The rows of a group lie close to one hidden flat surface of 10 dimensions, which passes through zero. Surfaces can cross.
In the rows, 128 means zero.
Known rows, each followed by its group:
[181 114 170 125 170 139 115 103 117 125  96  97 136 122  89 149  78] -> pidi
[151 119 116 171 127 174 127 163  80  97 140 103 169  62  75 147 142] -> sipi
[153 167 133 143 105 133 162 102 135 120 129 122  95 156 165 108 147] -> sipi
[115 122 166  84 169  66 116 148 104 150  51 167 142 133 105 142 102] -> pidi
[ 84  76 158  99 200 136 136  72 101 156  69 128 137 119 164 162  78] -> pidi
[183 164 163 160 101 123 104 166 129 124 132  89 138 106  51 126 133] -> sipi
[147 110  85 128 141 126 188 133  74 124 115 177 151  69 171 105 140] -> pidi
[185 124 148 131 138 145  68  88 127 168 164  93 123 120 106 111  85] -> tev
[135  80 135 116 139 113 191 136 113 132 100 129  89 115 113 121 146] -> Vir
[121 170 208 158  86 127 111 128 168 135 117  80 110 141 165 160  80] -> tev
[ 97 114 150 104 126 100 158 120 171 131 133 136  83 151 120 138 110] -> neguk
[161 110 139 116 117 112 127 127 122 143 155 131  94  98 103 110 105] -> tev
[134 116 133 185 113 124 141 150 119 112 159 130  83 132 120 148 131] -> sipi
[ 93 136 150 145  90 140 126 205 136  86 162 119 144 127  81 203 117] -> tev
[ 41 119  71  43 110 157 130 101 218 145 188 113 178 147 138 112 157] -> pidi
[146 195 117  90 126 142 123 100 114 119  90 157 165  97 101  76 147] -> neguk
[140 129 145 127  96 146 149 125 116 201 146 109 168 132 202 122 134] -> Vir
[139 106 112 133 141 118 144 151 117  98 119 141  97 122  85 123 146] -> sipi
[128  76 157 131 193 123 121  58 132 154  97 109  81 159 128 132  93] -> pidi
[142 166 116 161 103 127 135 169  75 100 111 156 137 119 146 130 162] -> sipi
[178 132 148 181 100 165  90 110 153 123 151  54  92  89 104  97 123] -> pidi
[ 58 158 144  25 141 124 165  95 169  83  56 139 140 109 152 138  99] -> Vir
[190 155  99 178  87 123 130 136 139  92 161 132  85  76 124  67 144] -> Vir
[121  91 120 102 132  88 140 174 138 132 112 123 132 130 130 132 139] -> neguk
[124 144 111 160 123 134 160 123 102 142 156 139 143 136 143 132 160] -> sipi
[128 137 135 120 117 122 119 117 151 150 140 121 132 134 146 117 117] -> tev
[135 127 120 114 118 122 154 133 125 131 116 133 135  78 142  99 136] -> Vir
[157 140 137 122  89 121 166 131 174 107 144 110  79 130 112 108 133] -> sipi
[106 101 129 130 139 128 113 137 121 154 143 133 154 121 130 146 115] -> Vir
[115 140 144 119 124  91 116 123 154 140 103 128  84 161 126 102 144] -> pidi
[133 144 129 134 131 138 104 100 120 148 130 139 143 112 133 109 118] -> neguk
[135 106 117 125 104  99 181 143 148 134 131 127  92 124 190 105 141] -> neguk
[122 111 125 147 129 143 106 107 135 159 163 113 145 130 166 137 108] -> neguk
[ 93 119 140 197 159 133  50 157  59 130 128 140 142 169 114 186 131] -> pidi
[150 153 142  75 148 100 121 102 179 129  61 105 126 155  94  82 142] -> tev
[133 168 222  85  98  92 106 114 154 172  88 108 104 129 158 131  62] -> tev
[125 158 129 169 106 127 135 140 107 117 151 151 112 183 169 157 140] -> pidi
[117 154  91 235 121 132 119 193 179  65  78  90 181 127  97 113 215] -> tev
[158 126 100 129 130 103 183 102 135 142 143 166  96 147 177  96 137] -> pidi
[115 120  96 107 152 108  77 132 115 173 133 155 192 125 126 107 136] -> neguk
[130 109 114  87 128 143 174 168 126 120 134 118 156 171  66 153 174] -> Vir
[ 78 138  98 127 133 190 109  76 134 143 197 150 182 134 139 150 113] -> neguk
[114 136 157 121 113 100 104 173 130 161 134 130 152 165 108 158 126] -> Vir
[ 78 115 138 149 176  86  99  77 120 146 103 177  77 167 184 133  94] -> Vir
[154 138 126 158 120 123 115 158  96 119 106 131 140  80 117 107 143] -> tev
[109 158  90  95 120 149 117 137 127 122 143 145 192 155 143 137 151] -> sipi
[145 178 121 122  93  72 105 147 163 152 155 158 118 190 124  97 151] -> neguk
[136 161  68 140 129 128 124 111 126 146 125 154 172 142 182  74 181] -> tev
[154 107 117 143 144 110 142 108 148 128 138 124  69 176 126 109 145] -> neguk
[166 105 125 164 139 160 106 149 129  73 154  93  97 150  37 156 133] -> sipi
[191 153  98  62 111 203 162 118 139 110 119  67 202 108  95  95 171] -> Vir
[184 176 142 137 117 133  80 161 108  97  98 106 146 129  70 120 140] -> sipi
[158 118 136 132 157 148 147  75 132  94  90 100  75 116 119 106 120] -> Vir
[116 137  54  63 173 159  86 100  87 162 116 160 252 121 145  98 159] -> tev
[143 116 124 162 153 128 111 109 102 131 130 150 104 102  78 107 128] -> neguk

New rows, each followed by its group:
[112 123 106 144 142 179 121  79 182 107 195  88 120 238 122 174 133] -> tev
[107 155 161 112 113 141 128  89 160 115  78  81  76 141 146  98 144] -> pidi
[101 133 155 124 111 174 122 104 145 119 109  72 121  91 143 128 120] -> pidi
[144 114 185 126 148  94 128 143 118 154 120 145 142 132 127 192  47] -> pidi
[ 99 116 116 124 143 128 128 124 117 144 107 140 162 101 160 122 131] -> tev
[137 161  93 124 101 144 160 139 124 124 182 163 180 159 178 155 127] -> pidi
[177 136 188 122 134 160  80 101 112 119  54  72 124  61 145 109  72] -> sipi
[128 138 157 133 135 140 116 110  84 133 122 134 113 148 154 155 105] -> tev
[ 96 155 119 115 149 147  98  75 131 145 148 158 154 163 112 132 119] -> neguk
[154 157 166 124 114 151 105 152 120 106  67  79 174  53 101 124 114] -> tev
[ 88 123 102  83 113  98 123 149 224 155 145 124 180 122 110 101 139] -> tev
[144  76 106 110 128 157 120 154 130  41 109 128  72  91 117 125 106] -> sipi
[115 128 133 131 148 130  84 106 108 161  99 123 148 118 153 108 127] -> pidi
[149 167 124 103  98 130 132 146 121 141 124 140 191  80 162 113 118] -> pidi
[142  98 126 160 136 117 114 149 113 137 130 103 124 159 166 146 133] -> neguk
[159 130 158 145 141 172 124 138  93  90 106  97 151 110  95 178  99] -> pidi
[130 166  82 105 115 185 108 124 125  98 154 120 200 158 135 138 153] -> sipi
[146 123  67 144 176 163  83  70  76 157 115 135 176 125 168  72 168] -> pidi
[122 159 102 158  92 153 130 162 107  99 158 135 147 130 140 142 161] -> pidi
[103 113 128 153 134 130  85 121 121 144 124 115 109 120 126 113 144] -> pidi
[104 165 165 136 115  86 104 140 116 153 108 171 122 129 131 129 109] -> neguk
[111 179 105 109 117 171 108 113  70 144 129 151 215 125 212 138 133] -> tev
[108 141  90  65 152 166 119  86 146 121 125 123 190 141 135 123 134] -> Vir
[ 88 118 124 110 146  88 149 121 112 143  81 167 101 139 161 106 150] -> pidi
[ 87 124 182 124 126 118 170 108 113 121  98 138  66 153 184 173  92] -> tev
[140 100 102 110 173 118 127 133 111 122 121 148 148 144  79 137 133] -> pidi
[106 129 138 116 130 108 144 103 140 161 129 148 121 145 185 129 107] -> pidi
[108 134 104 143 116 133 148 124 113 127 147 158 126 142 191 130 141] -> sipi
[130 115 154  84 109 118  99  79 229 178 138  64  97  95 114  62 101] -> pidi
[123 122 100 145 107 149 105 147 130 108 175 139 133 139 152 141 123] -> sipi
[ 79 126  86 107 130 169 116  77 132 159 137 121 166 107 203  91 154] -> pidi
[107 129  94 124 118 139 160 128 152 113 154 134 137 144 143 128 153] -> tev
[140 204 212 158 127 121 105 105 108 100  66 121  69 207 117 163 110] -> neguk
[164 170 175 108  92 101 118 156 152 130  98 102 132  94  89 106 117] -> sipi
[100 125 148 139 131 135 127  97 115 147  99 123 111 112 187 118 122] -> pidi
[130  71 133 148 128  89 127 144 144 156 140 127  86  59  96  93 115] -> pidi
[ 80 132 126  96 111 108 179 145 150  99 121 155 107 128 143 146 130] -> Vir
[104 100  99 150 128  69  89 149 188 181 177 149 141 147 114 102 137] -> tev
[118 111 136 112 121 126 142 140 158 114 134 114 108 117  90 131 127] -> pidi
[124 107 174 109 130 144 150 117 159  91 151  92  63 171  72 187  89] -> tev
[171 136  98 136 140 110 133 115 102 138  95 143 120 132 162  73 166] -> neguk
[111 122 132  93 129 112 158 159 134 103 110 145 131 126  94 151 128] -> pidi
[135 126 140  81 135 131 117 124 121 131 128 127 133 133  97 138 107] -> tev
[ 50 134 191  99 109  56 131 189 130 151  94 171 128 134 149 187  87] -> pidi
[144 122 149  80 137 107 165 136 138 123  75 116 107 132  88 113 142] -> Vir
[ 65 152 136 168 117 194  74 104 110 115 129  83 135 160 171 159 151] -> pidi
[134  73 120 148 143 131 164 123 110 129 117 117  96  79 155 118 124] -> neguk
[160 113 121 120 147 138  99  68 150 183 143 105 149 103 156  85  99] -> pidi
[142 106 118 146 162 169 123  89 120  87 101  84  83 143  83 116 158] -> pidi
[104 119 128 121 111  55 137 151 177 191 176 158 119 144 102 116 131] -> sipi
[120 156 137 132 128 152 108 108 133 132 146 111 151 176 143 156 125] -> sipi
[156 135  96 106 183 137  83 124  78 107  68 138 170 141  83 108 161] -> sipi
[151 135 140 107  92  95 153 151 155 157 138 141 140  72 149 101  98] -> pidi
[ 91 163 147  70 109  76 135 169 150 111  90 171 117 180 137 141 132] -> sipi
[198 176 185 124 125  83 114 113 122 179  94 142 144 136 175 118  68] -> pidi
[139 130 127 132 104 143 118 121  81 153 199 158 118 130 163 151  98] -> tev
[136  93 108 113 137 175 166  94 164 122 191 104 145 131 130 158  95] -> pidi
[170 133 165  73 129 122  40 106 204 167 128  64 159 112  76  95  70] -> sipi
[105 147 117 164  76 117  70 187 135 151 210 155 170 138 154 158 116] -> sipi
[165 154 151 167 146  70 116 148 100 153 100 139 107 158  56 114 164] -> sipi
[120  96 164 174 110 149 166 164 114  95 146 104  82 120 106 188 116] -> Vir
